The same things were measured in two ways. Each way mixes the same 11 hidden numbers, adds some noise and spreads widely along 7 directions of its own, which tell nothing about the thing.
Some things both ways: the first way, then the second way.
[ 3.08  0.14 -3.33  1.77 -1.69  3.84  5.15  5.02  2.50 -4.46  1.63  0.59
 -0.45 -3.87 -0.01 -4.19  0.61  4.67 -0.83]
[ 0.86  0.91 -1.39  0.60 -0.49 -1.28 -1.25  3.06 -0.19 -0.76  2.32  3.44
  2.31  1.13  1.42 -2.35  2.07 -0.20 -2.89  0.14  1.85  3.71  0.94  0.14
 -1.99]

[ 0.15  3.04  2.22 -0.55  2.61 -0.70  1.57 -1.54  1.97 -2.46  1.98  2.22
  1.82 -0.50  1.86  1.05 -1.40  2.33 -0.23]
[ 1.28  4.06  2.56  1.15  0.94  1.71  1.12  5.23 -0.04  0.17  2.47 -0.47
  4.49  1.78  0.00 -1.92 -0.35  0.78 -0.30 -0.93  2.30 -1.52 -0.27  2.25
  0.63]

[ 0.79 -4.96  2.75  1.56 -0.52 -2.53 -0.70  5.80 -0.10 -0.95 -3.43  0.87
  3.48 -0.92 -3.06  3.13  3.02 -2.83 -1.19]
[-0.94 -0.97 -2.73 -3.15 -3.40 -0.68 -1.48 -3.24  0.82 -3.63 -1.03 -0.58
 -5.42 -2.93  2.81  1.28 -2.38  4.80  1.90  0.29  1.82  0.18  1.88  1.97
 -5.61]

[ 3.84 -2.10 -0.87 -0.58  1.66  4.54  2.45  1.34 -0.11  3.78  1.11 -0.89
 -3.89  1.29 -3.79 -1.04  2.13 -0.25 -1.79]
[ 0.59 -2.80  2.36 -0.96 -0.53  0.35 -1.03 -2.62  0.20  0.82 -1.14 -0.57
 -5.99  3.16  0.76  1.05  1.89  1.34 -0.56 -0.72 -0.23  2.30 -3.63 -2.69
 -0.10]

[ 0.02  1.39 -2.49 -0.07  3.65  3.19  2.95  2.75  2.19 -1.72 -0.20 -0.02
 -0.26 -4.61  0.16 -0.87 -2.12  4.95 -1.29]
[-2.27  0.80  2.15  3.25  2.03 -3.19  1.62  2.27  0.62  2.07  1.80  0.83
  4.23 -0.28 -0.19 -1.16 -3.82  0.38  0.46 -3.86 -3.80  1.66  0.99 -1.18
  4.49]

[ 4.09 -0.95 -3.86 -1.74  0.92  5.78  2.81  4.41  2.57 -0.86 -1.16  1.83
 -1.40  4.01 -3.50 -4.98  1.91  2.21  1.12]
[ 0.34 -0.76  3.95 -1.13 -2.01  2.39  2.16 -0.48 -2.77 -1.93  1.69  2.62
 -0.91  1.66  2.12 -1.00  1.12  1.81 -2.39  0.36 -0.78  0.42 -0.47 -3.52
  1.50]

[ 0.18 -3.37 -1.40  3.10 -2.78 -4.21  2.05  4.23 -1.98  0.10  1.07  0.57
  0.17 -4.28 -4.17 -3.43 -0.01 -2.99  2.79]
[ 1.66  1.69 -2.51  1.28 -0.87  1.26 -1.17  1.14  1.95 -0.10  0.77 -0.95
 -2.44 -1.41  0.15 -0.92 -0.56  0.25 -0.94 -1.47  3.44  2.55  0.76 -0.34
 -4.11]

[ 2.21 -4.26  2.62 -2.89  2.65 -2.16  0.09 -3.17  1.75  3.74 -0.34 -1.64
  2.00 -1.01 -2.65  5.67 -1.34 -1.01 -0.14]
[ 2.29 -3.14 -3.51 -4.18 -1.58  0.43 -2.70 -2.80 -2.77 -1.53 -3.28 -0.15
 -6.72 -1.89 -0.02  2.20  0.65  0.34 -1.06  3.99  0.28  2.49 -3.31  1.08
 -5.26]

[-1.70  1.35  1.69  1.39 -1.65  0.89 -2.36 -4.32 -0.75  1.20  2.78  1.77
 -0.71  1.54 -0.50 -3.89  0.21  0.79 -1.43]
[ 1.43  1.76 -0.47  1.10  4.79 -3.23 -0.22  1.50  0.00  4.79 -0.64 -0.69
  3.68  1.34 -4.38  1.79  0.40 -3.34 -0.53 -1.57 -0.96  0.09 -3.14  0.72
  4.47]

[-2.35 -0.32  1.19 -0.21  3.71 -5.76  0.75 -1.03  3.26 -3.59 -0.35  3.00
 -1.57  1.65 -1.16 -0.40 -1.00 -0.64  4.10]
[ 0.41  2.58 -0.03 -2.38 -2.66 -0.30 -1.18 -0.11 -3.10 -1.40 -1.98  1.22
  0.96 -2.92  3.50 -1.90  0.87  1.57 -0.89 -2.34 -2.56 -0.70  3.27 -0.31
 -0.29]

[-1.25 -1.41  0.14  2.42 -2.68 -1.69 -1.05 -1.47  0.10  2.26  2.76  2.19
  4.79  0.99 -2.76  1.88 -0.31 -5.88  2.23]
[ 4.60 -1.39 -0.22 -0.28  0.57  2.20 -4.97 -2.88  1.11 -1.76 -4.26  2.91
 -4.82  0.46 -0.50  1.82  2.04 -1.94  0.07 -1.23  0.08  0.05  0.23 -1.20
 -0.26]

[-0.24  0.22 -0.18 -0.14 -0.77  0.55 -2.98  1.54 -0.20  3.15  3.29  1.33
 -1.38  1.99 -1.86 -2.00  1.42 -0.15  3.26]
[ 3.16  0.85 -0.96  0.58  3.14 -0.55 -1.66  0.88  2.22  0.56 -0.87  0.79
  0.91  4.00 -3.62  0.41 -0.39 -2.43  0.53 -0.64  2.74  0.63 -2.17  3.30
  1.83]

[ 0.32 -3.34 -0.67 -0.46 -2.46 -1.48 -2.40 -2.50  2.24  3.40  1.85 -0.71
 -2.92 -1.80 -2.80 -1.57  2.44 -2.66  1.83]
[ 1.97  3.04 -1.64 -1.41 -1.09  3.18 -1.23  1.10 -1.31 -2.87 -0.24  0.32
  1.47 -0.19 -0.24 -0.82 -0.67  0.09 -1.07  1.55  2.42 -0.18 -0.55  2.63
 -1.01]

[ 2.18  2.10  0.42 -1.85  0.49  0.07  0.02 -2.74  4.07 -0.45 -2.57  5.81
  5.09  2.68  2.97 -2.77 -3.10  3.18  2.07]
[-2.27  2.29  2.91 -0.20 -1.79  1.27  1.15 -1.17 -1.24 -1.04  1.32  0.52
  2.67  0.71  2.11  1.02 -1.64  3.21  1.73 -0.79 -1.16 -1.09 -2.93 -1.08
  2.82]

[ 0.41 -2.05  1.12 -1.20  0.67 -1.14 -3.12 -1.37  0.59  1.42  0.68  1.62
 -4.47  1.77 -1.55 -2.33  2.75  0.61  2.50]
[ 1.57  2.20  0.70  0.64 -3.68  2.68  0.15 -0.55 -0.28 -3.10  1.82  2.95
  1.79  2.73  3.67 -3.46 -0.12  1.76 -2.45 -3.78  1.26  2.62 -0.22  0.56
  0.93]

[-2.12 -1.06  2.19  1.65  0.92 -4.04 -2.72 -2.63 -2.78 -1.90  1.79  2.95
  2.46  6.23  0.35 -3.15  0.13 -0.79  1.41]
[ 0.85  2.72 -3.47  1.31 -2.21 -0.69 -1.87  2.49  0.10 -0.66 -0.26  0.57
  1.77 -4.70  2.79 -3.56 -1.13  0.50 -0.30 -2.74  0.68  1.59  6.10  1.23
 -4.55]

[-1.65 -1.83  1.14  0.55  2.25 -1.03 -2.44 -5.87  0.94  3.55  1.75  1.95
 -0.14  1.40  0.09  0.74 -0.38 -0.15 -1.22]
[-0.77  3.59 -0.71  3.56  3.48 -2.34 -0.47  2.14  0.91  1.19  0.55 -3.46
  2.06  0.93 -2.21  0.32 -2.13  0.40  2.35 -0.06 -1.41 -2.32 -3.70  0.15
  3.40]

[ 2.53 -2.73  2.10  1.20 -0.28 -2.61  0.88  0.46  2.38  0.42  0.44 -0.66
  3.14 -4.14  0.16  3.70 -0.84 -1.02  0.27]
[ 3.24  1.76 -2.32 -1.97 -1.91  0.42 -0.71  2.09 -1.09 -2.00  0.06 -0.65
 -0.83 -2.30  1.15 -2.32  0.22  2.08  0.75  0.35  3.47 -0.24  1.21  3.15
 -6.33]

[ 0.03 -1.60  0.14  0.33 -2.25 -1.98  2.23 -2.23  0.03  3.94  2.38  0.82
  0.47 -3.43 -2.42 -0.60 -0.12 -5.43  0.39]
[ 0.18  0.07 -0.46  0.89  2.54 -2.26  1.21 -0.75 -0.59  3.49 -0.90 -0.82
  2.08 -2.57 -0.36  1.57 -0.76 -1.05  1.38 -2.36 -2.06 -2.80  2.70  0.14
  2.34]

[-3.05 -0.31  2.75 -0.33 -0.77 -1.58 -7.68 -2.35 -3.30  3.78  3.74  1.11
  0.14  1.97  1.31 -2.68  0.27  3.50  1.46]
[ 0.47 -1.63  0.90  3.25  0.93  0.72  1.59  1.02  0.05  0.35  3.12  1.72
  3.41  4.63 -0.56 -0.85 -1.53 -0.63 -1.25  0.84  1.15  3.55 -3.98  1.95
  1.99]

[-1.77 -1.38  2.71  2.95  0.68 -0.82 -3.63  1.51  0.85  0.43  1.08  0.86
  0.49 -0.16 -3.56  3.20  1.03 -0.74  0.18]
[-0.78 -0.06 -1.95 -0.28  1.64 -1.49 -0.97  0.43  2.27 -1.36  1.57  1.87
 -0.62  4.62 -0.88 -0.89 -1.14 -0.47 -0.24  0.24  1.57  2.40 -2.34  0.98
  2.62]

[ 0.93 -4.26 -2.21  1.49 -1.91  0.84 -1.84  1.53 -0.10  3.89  0.85  0.53
 -3.97  1.14 -3.62 -5.09  3.34 -2.20  1.04]
[-2.65 -4.60 -0.73 -1.80 -2.47 -2.37  1.21 -4.08 -3.10  0.32 -0.46  1.61
 -1.10 -1.20  4.22 -0.98  1.57  1.61  0.14  0.09 -4.00  0.65  2.33 -1.47
 -0.44]

[ 3.89  1.26 -0.59  2.32  0.04  5.50  3.62 -2.14  4.29  0.21  0.68  0.01
 -0.18 -6.71 -3.70  2.41  1.35  0.43 -5.93]
[-0.41 -2.25 -0.16 -2.70  2.15 -1.72  0.51  0.65 -1.29  2.42 -0.74  1.78
  0.65  0.30 -0.33  0.07  0.88 -2.20 -0.37 -0.49 -1.86 -0.80 -0.24  0.11
  3.15]

[-5.03  1.88  1.48  1.56  0.02 -0.78 -3.92 -2.80 -1.91 -1.58  2.86  2.39
  3.89  2.12  1.61 -1.16 -1.18  1.08 -0.04]
[ 2.59 -1.38 -0.10 -0.96  3.00  0.96 -2.25  2.67 -1.13  0.77 -0.65 -1.13
  1.45 -0.69 -5.77  2.21  3.23 -2.05 -0.82  5.35  2.58 -2.72 -4.28  3.02
 -3.15]

[ 0.48 -0.14 -3.38  1.11  2.42  0.36  3.57  6.36  0.57 -4.68 -1.25  1.68
  0.49 -1.14 -2.56 -3.54 -0.05  2.22  2.04]
[-3.15 -0.34  2.72  0.62  1.40 -1.56  1.22 -2.27  0.52  2.46 -0.79 -4.20
 -3.85  0.14 -1.77  1.93 -0.96  1.91  2.79  0.61 -2.25 -1.27 -2.38 -5.05
  1.53]

[-0.10  1.37  2.32  2.06 -2.07 -1.84 -0.76 -6.19  0.82  4.48  3.01  3.13
  1.35  1.47 -1.85 -3.23 -1.92 -4.05  0.43]
[-2.80 -3.50 -5.81 -5.04 -1.40 -2.87 -4.67 -4.84  0.66  0.80 -4.74 -1.14
 -6.75 -2.99  2.00  2.33  2.02  0.30  2.40  2.37  0.40  1.07  2.09  0.51
 -5.21]

[-0.65  0.61 -0.62 -0.43  5.84 -1.22  2.10 -3.08  2.87  1.00  1.73  1.34
 -2.10  5.11  1.44 -3.00 -2.92  0.52  1.07]
[ 2.28  2.73 -2.22  1.76 -0.79  0.22 -5.00  1.26 -1.35 -1.03 -3.72 -1.96
 -0.07 -1.22  1.50 -1.55  1.77 -0.34 -2.34 -0.57 -1.66 -0.06  1.60  2.86
 -1.68]

[-0.21 -0.34 -2.48  0.62 -3.03 -0.78 -1.23 -1.72  0.70  5.19  2.55  2.05
 -0.46 -2.64 -1.75 -6.15 -1.93 -0.18  2.70]
[-1.12 -2.36 -3.34  2.12  0.54  0.03 -0.30 -0.87 -0.52  0.35  1.16  2.08
  2.04  1.31  0.72 -0.07 -0.59 -2.41 -1.91  1.51 -0.64  2.95 -0.33  1.60
  1.88]

[ 0.58 -0.05  1.02  0.80  0.21  3.28  1.36  0.29  1.53 -2.15  2.29 -1.15
  3.32  0.38  1.05  0.21 -0.36  0.94 -3.48]
[-3.40  2.04 -1.70 -0.89 -1.05 -2.22 -0.68  2.84  0.90 -0.55  1.08  0.97
  2.09 -3.49  1.32 -1.93 -2.60  1.67  1.26  0.47  0.64  1.55  5.52  0.33
 -3.10]

Other things, the second way, with their names:
(421): [ 1.94 -0.88  0.48 -0.69  3.54 -1.04 -0.11  1.72 -0.67  1.20 -0.42 -2.75
 -0.38  1.38 -4.24  2.54  0.88 -0.10  1.66  4.30  1.87 -2.74 -4.40  2.82
 -1.48]
(34): [-7.38  0.11 -0.96 -0.06 -2.62 -0.37 -0.73 -1.93  0.44  1.38 -0.25  0.41
  2.49 -2.67  2.97  0.56 -2.33  0.61  1.52  0.81 -2.52  2.30  3.62 -1.88
  0.56]
(431): [ 0.15  5.75  3.58  2.86  2.21  2.44  2.00  3.28  0.12  0.73  1.29 -1.68
  5.43  0.14 -4.08 -0.90 -3.17 -0.72  1.93 -0.37 -0.20 -1.97 -1.82 -2.40
  3.52]
(334): [-0.82  0.51  6.04  1.70  0.65  2.48  5.19  2.16 -2.01  0.38  3.00  1.21
  3.72  3.79  1.14 -1.33 -2.15  0.55  0.65  0.45 -0.80 -0.84  0.08 -1.50
  4.64]
(163): [-1.19  4.56 -0.79  0.20 -3.44  2.68 -2.76  0.92  1.09 -2.89  0.61  0.94
  0.84  0.42  2.73 -2.11 -1.18  2.01 -0.60 -0.52  2.26  2.41  0.74  0.03
 -2.08]
(191): [ 1.10 -0.71  1.36 -2.98  0.33 -4.83 -3.14 -0.05  1.56  0.86 -1.36  2.96
 -1.81 -2.66  0.94  1.75  0.55  2.84  1.61 -4.87 -1.04  0.26  1.18  0.48
 -2.07]
(45): [ 0.44 -3.68  0.63  2.13 -0.45  0.75 -0.32 -2.33 -2.16  0.14  0.51  3.53
  0.30  3.81  2.25 -1.31  2.07 -1.59 -3.55 -0.88 -3.39  3.48 -3.08 -1.75
  4.30]
(72): [ 1.00  4.09 -0.44 -0.76 -2.85  3.32 -3.06  1.47  2.21 -3.30 -0.49  1.84
 -0.20 -1.66  3.02 -1.69 -2.07  1.98  1.30 -2.14  2.75 -0.15  2.69  0.71
 -2.79]
(300): [-2.30  3.03  1.72  1.20 -1.14 -1.94  2.69  2.75  1.65  0.72  2.77  1.43
  3.14 -3.00  1.30 -2.55 -5.50  2.65  3.30 -3.75  0.24  1.93  4.69 -2.23
 -1.32]
(129): [-3.55 -1.84 -1.56 -3.37 -3.16  1.94  0.98  1.40 -1.77 -0.48  2.42  0.94
  3.03 -0.35  2.73 -1.93  0.84  1.03  0.03  4.55  3.01  0.92  0.67  3.07
 -4.62]
(427): [ 0.43  2.05  1.21  0.35  0.38  2.26 -0.60  4.96  0.79 -0.47  0.75  0.94
  2.34 -2.68 -2.37 -1.47 -2.86 -0.18  1.09  0.50  1.76  0.21  0.74 -0.04
 -2.46]
(228): [ 1.19  2.08 -3.09  3.68 -0.78  1.43 -1.34  1.16  1.89 -1.33  1.12  0.04
  0.99  0.16  0.14 -2.22 -2.53 -0.34 -1.58 -2.14  1.74  3.15  0.44  1.79
 -1.37]
(216): [-1.14 -1.96  5.65  0.39  0.49  0.49 -0.76 -2.53 -0.76  0.85 -1.77 -2.37
 -4.75  2.40 -0.37  4.13  0.30  2.89  1.84  1.97 -2.54 -0.36 -5.96 -3.59
  1.37]
(147): [-1.92 -0.43 -1.01  0.37  1.74 -3.83  0.44 -1.19 -0.33  2.96 -1.65 -1.05
  1.38 -3.39 -0.76  0.03 -0.48 -0.61  2.36 -2.10 -3.58 -1.48  3.38 -1.47
  1.41]
(406): [-3.22 -0.20  4.12 -1.37 -1.19  0.73  4.79  0.31 -2.27  0.85  2.42 -2.18
 -0.97 -1.27  2.15 -0.08 -1.24  3.78  2.04  0.87 -0.79 -2.51  0.19 -3.71
 -0.60]
(14): [-0.23 -0.44  2.42  1.90 -1.29  3.89 -0.75 -1.01  0.56 -1.32  1.26 -0.68
  2.23  3.12  0.22  0.01  1.90  1.40 -1.27  0.41  1.46 -2.04 -3.07  1.94
  0.43]
(107): [-3.16 -0.40  5.76  0.37 -2.55  3.01  3.19  0.47  0.79 -1.51  2.42 -0.90
 -2.37  1.98  3.12 -2.17 -3.74  4.87  3.59 -0.37  0.26 -0.37 -0.59 -3.47
 -0.71]
(357): [ 0.58 -4.84 -4.51 -0.35  2.14 -3.33 -2.46 -2.34  1.49  0.53 -0.96  2.52
 -1.95  2.69 -0.13  1.25  0.89 -2.19  0.05  0.65  0.88  2.96 -0.96  3.52
 -0.42]
(81): [ 1.07  4.73  1.35  4.08  2.91  0.21 -0.74  0.90  3.58  2.30 -0.17 -0.20
  4.06  0.66 -3.18  1.19 -3.00 -1.75  1.72 -4.69  0.37 -0.70 -0.10 -0.23
  4.75]
(102): [-2.70 -0.85  0.17 -1.55 -2.27  1.91  2.79  0.21 -0.77 -0.47  1.85  1.39
  0.34  0.47  2.56 -2.85 -0.82  0.51  0.84  1.35  1.34  1.05  3.10 -2.03
 -1.32]
(35): [-1.04  3.09 -4.17 -0.71  3.11 -1.68  2.25  1.94  0.18  3.47  0.58 -1.61
  4.12 -1.14 -3.30  1.37 -4.09 -3.38  1.02  1.51  2.12  0.85  1.69  3.01
  1.29]
(17): [-1.89 -0.90  0.51 -1.79  0.94 -2.09 -0.11 -0.19 -0.05  1.43 -1.06 -0.31
 -1.97 -0.75  0.23  0.79 -0.50  0.69  0.80  0.13 -1.51 -0.01  1.56 -1.10
  0.57]
(319): [-3.28 -1.37 -1.94 -0.79 -0.21 -1.64 -0.04 -0.64  1.78  0.10  1.88 -0.74
 -2.54  1.96  0.18 -0.06 -1.23  1.37  0.92  1.92  1.93  2.82 -1.15 -0.42
 -1.47]
(202): [-6.31 -1.41 -0.89 -1.87 -1.90 -2.11  0.41 -1.90  0.26  0.32  0.79 -3.69
 -1.94 -0.26  1.21  0.47 -0.57  3.63  2.49  4.08  0.21  0.63 -0.89 -0.68
 -3.13]
(422): [ 0.05  1.23 -0.88 -0.38 -0.14  0.49  0.49  2.80  1.63 -1.40  2.07 -0.38
 -0.16 -1.03 -1.82 -1.89 -1.91  1.12 -0.20  1.24  3.75  0.68  1.95  1.37
 -4.15]
(290): [ 1.02 -3.27 -4.45 -1.43 -1.66 -1.83 -4.15 -2.99  0.44 -1.14 -2.70  0.41
 -4.78 -2.87  2.08  1.93  0.20  1.43  1.07  0.54  0.35  1.72  0.47  3.04
 -5.74]
(55): [ 2.98  1.62 -0.63  1.98  2.42  0.70  0.33 -0.60 -0.72  0.77 -0.85 -2.80
 -0.44  1.06 -4.15  1.16  0.23 -1.24  1.00  1.57  0.79 -1.40 -4.00 -1.04
  0.54]
(12): [ 1.11  0.13 -2.84  0.53  0.10  0.35  0.23  1.00  0.37 -0.40  1.04  0.05
 -0.14 -1.36 -1.37 -0.39 -0.95 -0.91 -1.81  1.05  2.63  1.65  2.27  1.45
 -2.92]
(258): [ 2.44 -3.71 -0.32 -1.49 -0.18  2.19 -2.47 -3.71 -1.88 -0.53 -3.23  1.92
 -3.62  0.25 -1.23  1.45  3.14 -2.37 -1.84  1.76 -0.98  0.88 -1.76 -1.63
 -0.43]
(205): [-2.36 -1.81  0.01 -0.65 -1.14 -0.61  0.38 -4.14  1.70 -0.15 -0.24 -2.49
 -5.08  0.31  0.09  2.21 -1.43  3.38  3.21  1.41  1.18  0.41 -2.17 -2.13
 -2.64]
(196): [ 2.04 -0.92  5.52  2.66 -1.93  5.15  0.42 -2.61 -1.58 -2.67 -0.09  1.30
 -3.35  2.33  1.89 -0.12  0.78  1.80 -1.08 -0.81 -1.81 -0.30 -1.70 -5.08
  1.92]
(112): [ 3.07 -4.38 -3.81  2.19  5.31 -4.44 -3.34 -0.96  0.64  3.22 -2.07  2.39
 -0.06  1.19 -2.95  2.02  2.47 -4.93 -1.10 -0.99 -2.03  1.24 -2.08  1.70
  2.67]
(225): [-0.02  0.53 -1.74  1.46 -2.15  1.58 -2.24  0.42  1.21 -1.44 -0.04  0.24
 -0.43 -1.73  1.22 -1.88 -1.01  0.74 -0.56 -1.02  1.13  2.18  1.08  0.68
 -3.36]
(375): [-0.64 -3.27  0.10 -0.07 -2.61  1.25 -1.40 -4.54 -1.89 -0.59 -2.69  2.68
 -0.94  0.71  3.78 -1.26  0.99 -0.91 -1.88 -2.00 -4.01  1.84  2.35 -0.78
  2.48]
(136): [-0.03 -1.74  3.78 -1.07 -2.04  2.66  0.62  1.30 -1.34 -1.45  2.95  2.85
  0.47  0.82  2.05 -1.54  3.61  1.95 -3.21 -0.12  0.85 -0.11 -0.09 -2.11
 -1.07]

Some of these things the first way, each followed by its name:
[ 0.27 -2.32  3.36  3.27 -2.51 -3.66 -2.23  0.58 -0.22  0.77  1.38 -1.10
  2.91 -2.31 -0.72  1.36  0.47 -3.00 -0.35]	(129)
[-1.61  1.78  2.51 -1.57  3.55 -1.32 -2.01 -3.60  0.16  2.33  1.88  1.82
  0.47  4.76  2.30 -3.55 -3.42  1.67  1.87]	(202)
[ 2.45 -0.90 -2.72  3.08 -4.98  1.72 -1.01 -0.84  1.81  1.76  0.72  4.18
  2.04  1.72 -1.85 -4.88  2.23 -1.55  0.89]	(72)
[ 0.09 -1.42 -4.57  1.65 -1.30  0.35  0.10 -0.50  2.45  4.96  2.29  0.87
 -5.34 -5.29 -3.40 -4.86 -0.31  0.55  2.95]	(45)
[ 2.01  0.17 -0.01  3.34 -1.35  2.70  1.02  3.71  1.08 -2.47  0.34  0.40
  1.88 -4.21 -1.53 -1.53  0.93  2.61 -2.85]	(319)
[-1.08  0.13  1.94 -0.35  1.95 -4.37 -1.64 -2.22  0.33 -4.08  0.81  2.05
  6.59  0.24  2.28  1.41 -2.72  1.42  3.12]	(55)
[-0.06 -2.11  0.26 -0.94  2.37  3.05 -1.71 -1.16 -2.20  0.38  1.19 -0.34
  3.06  5.60 -1.90  2.85  1.17  0.07 -1.44]	(427)
[ 0.16  2.44  0.84 -1.71  4.92  4.09 -1.91 -0.62 -1.38 -0.64 -0.94  3.66
  0.70  9.16  2.66 -4.48  1.05  2.89 -1.52]	(14)
[ 3.23 -2.17 -2.31 -1.57  2.29  3.02  2.84 -0.79  1.14  5.17  0.94 -1.46
 -0.67  0.08 -0.65 -0.82 -1.92 -1.46  0.04]	(225)
[ 0.33  0.88  2.00 -6.15  5.85 -1.26  0.75 -0.54  0.02 -1.15  2.51  0.33
  0.05  3.37 -0.15  3.46  0.03  2.65  3.02]	(334)
[ 3.71 -0.33 -2.03 -2.15  3.07  4.19  0.89  0.87  0.87  1.48  1.47 -0.24
 -1.32 -0.56 -1.86  0.70  2.04  3.03 -0.22]	(107)
[ 0.00 -0.55  2.40 -0.25  3.92 -1.81  2.85  1.87  1.13  0.44  0.05  0.70
  2.20  2.62 -2.66  3.09 -2.38 -2.98  0.99]	(17)
[ 2.02 -0.90 -5.12 -1.75  1.27  1.30  4.36  3.90  3.68 -4.36 -0.07 -1.59
  0.83 -5.18 -0.21  0.14 -0.42  2.05  2.82]	(431)
[-0.99 -3.48  1.65 -2.98  7.05 -3.98  3.20  2.48 -1.28 -2.08 -0.50 -1.19
 -0.23  3.23 -2.24  5.37 -0.01 -3.90  2.53]	(147)
[-2.39 -0.92  3.88  1.12 -0.42 -3.00 -1.64  0.35 -3.27 -1.74  0.72  1.81
  6.23  5.24  0.61  1.33 -0.20 -3.84  0.40]	(81)
[-2.27  1.77  0.11  1.92 -2.70  0.23  0.42 -0.69  1.76  3.38  2.17  3.74
 -0.92 -3.74 -0.26 -1.54 -2.02 -0.36  1.03]	(191)
[ 2.49  0.28 -3.88  1.08 -1.41  7.23  2.32  1.31  1.46 -2.18  0.79  0.95
 -0.10 -3.69 -0.04 -3.68  3.07  6.40 -5.55]	(216)
